The rows of a group lie close to one hidden flat surface of 5 dimensions, which passes through zero. Surfaces can cross.
(in the rows, 128 means zero)
Some rows, each with its group after it:
[ 81 184 152 122  91 111 157 135 185]  H
[115 152 154  90  72 118 157 131  92]  Q
[141 103  92 209 135 124 104 127 105]  C
[138 114 103  50 151 142 159 142  78]  Y
[129 169 155 214  95  88 123 105 159]  T
[168 125 102 155 135 148 156 132  81]  E
[ 98 125 136 117 129 103  90 123 166]  E
[ 59 153 147  83 132 117 132 139 178]  C
[ 70 120  75 157 142 100 101 144 156]  Q
[ 88 108 108  92 163  99 101 124 137]  T
[ 71  89 168 159 112 156 124 143  80]  T
[138 163 152 174  79 150 149 134 144]  G
[154 133 181  74 119 151 153 123 100]  T
[144 128 125  74 146 118 127 119 123]  Q
[ 82 158 133 105 108 134 136 144 188]  H
[185 162  98 158 132  99 122 106 164]  T
[143 117 128 124 150 121 125 120 116]  G
[150 117 155 109 128 142 137 125  89]  E
[148 174 161 144  95 143 156 121 165]  C
[143 149 118 188 126 113 127 123 150]  G
[180 118 121 119 159 106 102 102 138]  Y
[110 106 133 196 149 149 106 133 146]  Q
[120 153  80 104 142 145 188 157 117]  E
[145 113 141  52 143 137 138 126  95]  C
[188 140 145 107 106 175 143 132 161]  H
[180 121 103 121 147 122  72 115 212]  W
[148 174 128 198  86 136 147 128 168]  G
[ 94 116 123 129 135 119 157 136  55]  W
[137  69  68 104 195 106  93 127  85]  T
[121 138 126  42 137 131 158 134 127]  Y
[135 151 103 185 124 101  98 126 198]  Y
[ 62  95 157 134 129 133 113 135 110]  Q
[113 110 146 183 126 131 118 127  96]  C
[120 127  75 142 115 183 152 171 137]  T
[139 139 145 164 119 125 130 118 136]  C
[114 154  98 152 115 123 133 137 173]  Y
[ 75 155 116 136 114 109 131 142 172]  H
[170 134 180 167  93 129 105 105 134]  E
[177 101 161 180 116 151 136 117  43]  W
[125 130  80  51 174 105 125 127 148]  Y
[137 115 117  80 169  97  99 110 156]  Y
[ 69 123 100 189 117 125 118 150 133]  E
[163 143 208 137 156 107 143  75 109]  G
[175 191 158 158  74 149 167 123 159]  E
[145 159 151  96 130 102 149 109 113]  H
[111 174  92 155 110 117 190 143  90]  W
[128 141 127 152  85 122 139 133 104]  Q
[102 149 110  83 138 112 180 137  84]  W
[129  86 161 158 125 147 102 120  91]  W
[132 151 147 199  80 144 143 135 133]  Q
[179 129 153  98 130 137 109 112 160]  W
[158 147 157 142 125 125 141 114 130]  G
[155 176 137 139 117 124 147 117 172]  G
[118 158  75 144 148  73 126 121 154]  H
[175 120  76 155 141 142 106 138 151]  H
[168  99 128 190 128 137 114 117  75]  C

New rows, each followed by its group:
[ 91 131 131 153  65 116 141 141  73]  Q
[120 154 137 100 141  81 147 104 113]  H
[113 158 151  83  76 117 158 134 103]  Q
[131 143  52  65 131 127 136 155 159]  C
[134 150 136  79  93 114 150 126 112]  Q
[ 86  95 146  94 141 122  96 128 142]  W
[127 118 196 132 114 131 118 109 125]  Y
[ 78 145 131 205 157  80 114 106 172]  G
[ 76 165  84 122 128 105 151 148 165]  W
[147 173  90  45 115  92 152 130 139]  Q
[106  87 136 101 129 170 140 148  86]  T
[131  61  96 164 152 150  88 137  93]  H
[117 150 173 159 122 154 138 133 185]  Q
[119 117  67 128 156 117 117 143 118]  Y
[143 125  77  88 145 146 137 147 145]  T
[160 127  81 105 162 106  93 123 177]  W
[134 155 147 180  88 144 120 137 179]  W
[120  99 139 174 122 113  86 119 122]  E
[116 100 132 188 172 150  97 125 175]  Q
[196 170  83 147 110 115 142 124 151]  Q
[139 111 103 144 119 185 148 159 109]  T
[144  95 132  73 194 136 111 113 133]  Q
[ 85 141 118 119 108 160 124 158 199]  H
[116 137  75  91 125 130 121 151 154]  G
[153  83 158 116 198 154 108 110 134]  Q
[122 108 139 188 114 119  87 121 129]  E
[ 93 158 173 127  92 143 165 137 120]  W
[101 120 148 133 123 136  92 135 183]  W
[135 103 136  83 153 143 146 128  82]  E
[123 142  94 103 139 130 132 136 160]  T
[127 110 189 178 115 128  97 105 124]  Y
[ 81 124 189 125  98 122 103 121 152]  E
[158 173 154 121  99 139 132 126 208]  W
[124  94 177  97 157 108  86  98 130]  Y
[106 128  97  65 162 105 164 127  79]  W
[125 186 102 133 118  87 146 123 175]  H
[126 120 205 158 149 110 120  90 120]  C
[118 103 104 121 156 116  83 123 167]  W
[134 101 158  72 161 109  97 100 128]  Y
[143 190  96 191  62 120 154 146 163]  Q
[137 135 160 137  83 136 144 130  80]  Q
[151 145 110  39 137 133 165 133 119]  Y
[135 146  85 102 114 134 129 148 161]  G
[179 119  65 169 174 121 100 120 152]  Q
[112 130 138 124 119 153 159 141  94]  E
[103 110  41 129 142  81  97 138 100]  Q
[139 118 115 174 125 131 104 130 134]  W
[139 113 140 135 125 160 160 136  68]  E
[109 123 126 174 170  89  94 103 162]  C
[135 116  62 143 151 121 117 141 142]  T
[142 125 151 130 143  85 111  97 115]  T
[120 181 189 135  80 132 171 121 137]  H
[126  79 134 111 183 135 107 117 105]  Q
[107 166  90 156 136  63 131 109 135]  H
[179 123 133 167 138 100 112  95  98]  T
[150 163 158 181 131 106 138 100 153]  G
[112 110 142 105 145 107 111 115 108]  T
[ 74 147  83 146 147  62 119 122 138]  H
[169 147 111  79 101 104 144 122  79]  Q
[167 147 160 117  73 138 161 123  70]  Q
[179  92  89 102 170 131 107 121 110]  H
[138  55 122 124 163 143  93 124  55]  H
[143 104 175  85 118 187 130 136 126]  H
[141 169 213 112  80 137 164 113 139]  T
[174 121 103 160 123 121 125 121  92]  Q
[169 168 146 129 115 146 153 120 166]  Q
[ 43  91 112 156 131 111 101 145 101]  Q
[121 101 122 130 124 157 158 149  43]  Y
[ 80 134  96  90 148 103 126 139 155]  W
[172 152 122  95 120 151 173 136 112]  Y
[ 73 129 142 160  86 163 167 159  91]  Y
[115 140 100 161 113 144 120 149 172]  H
[149 147  50  89 109 138 143 161 151]  C
[112 125 120  79 147 116 167 128  64]  W
[104 171 123 124 137 103 132 127 205]  C
[109 164 143 142  96 137 194 137  80]  W
[203 144 143 109 113 137 152 112 103]  Q
[104 115  97  98 159 129 144 141 112]  E
[ 67 143 108 156 127  97 105 134 170]  T
[ 90 177  85 109 107 132 160 160 180]  Y
[171 131 123  99 120 174 128 145 172]  H
[ 86 185 170 100 111  82 136 109 193]  T
[154 161  94  93 152  87 119 109 181]  T
[ 77 122  64 149 131  97 102 143 138]  Q
[107 122  92  87 148 142 107 152 183]  H
[138 144 121 113 109 117 137 132 124]  Q
[199 156 105 156 133 134 136 120 170]  Q
[175 130 104  89 136 177 121 150 190]  H
[127 102  77 149 137 159 124 151 116]  T
[ 92 126 139  92 126 119 130 135 125]  Q
[110 135 155  72 128 129 121 126 161]  W
[134 136 113 108 106 110 139 128  93]  Q
[156 149 110 143  81 156 151 153 121]  C
[145 134 147 141 125 142 132 128 144]  Q
[118 143 144 200 103 108 123 115 135]  T
[124 140 222 136 117 172 149 122 161]  Q
[ 96  89 126 166 127 143 105 143 104]  H
[129 108 181 240 102 125  80 104 133]  Y
[ 68  99  68 162 128  98  96 145 104]  Q
[117 123 108 156 146 130 111 129 168]  Q
[122 152 141 108  99 154 170 143 119]  Y
[154 110 112 125 117 147 131 141  84]  C
[ 91 187 171 116  98 106 139 120 191]  T
[182 139  79 183 129 120 128 124 112]  W
[137 136 140  78 169 100 122 104 154]  C
[211 159 103 127 109 149 168 128 114]  Y
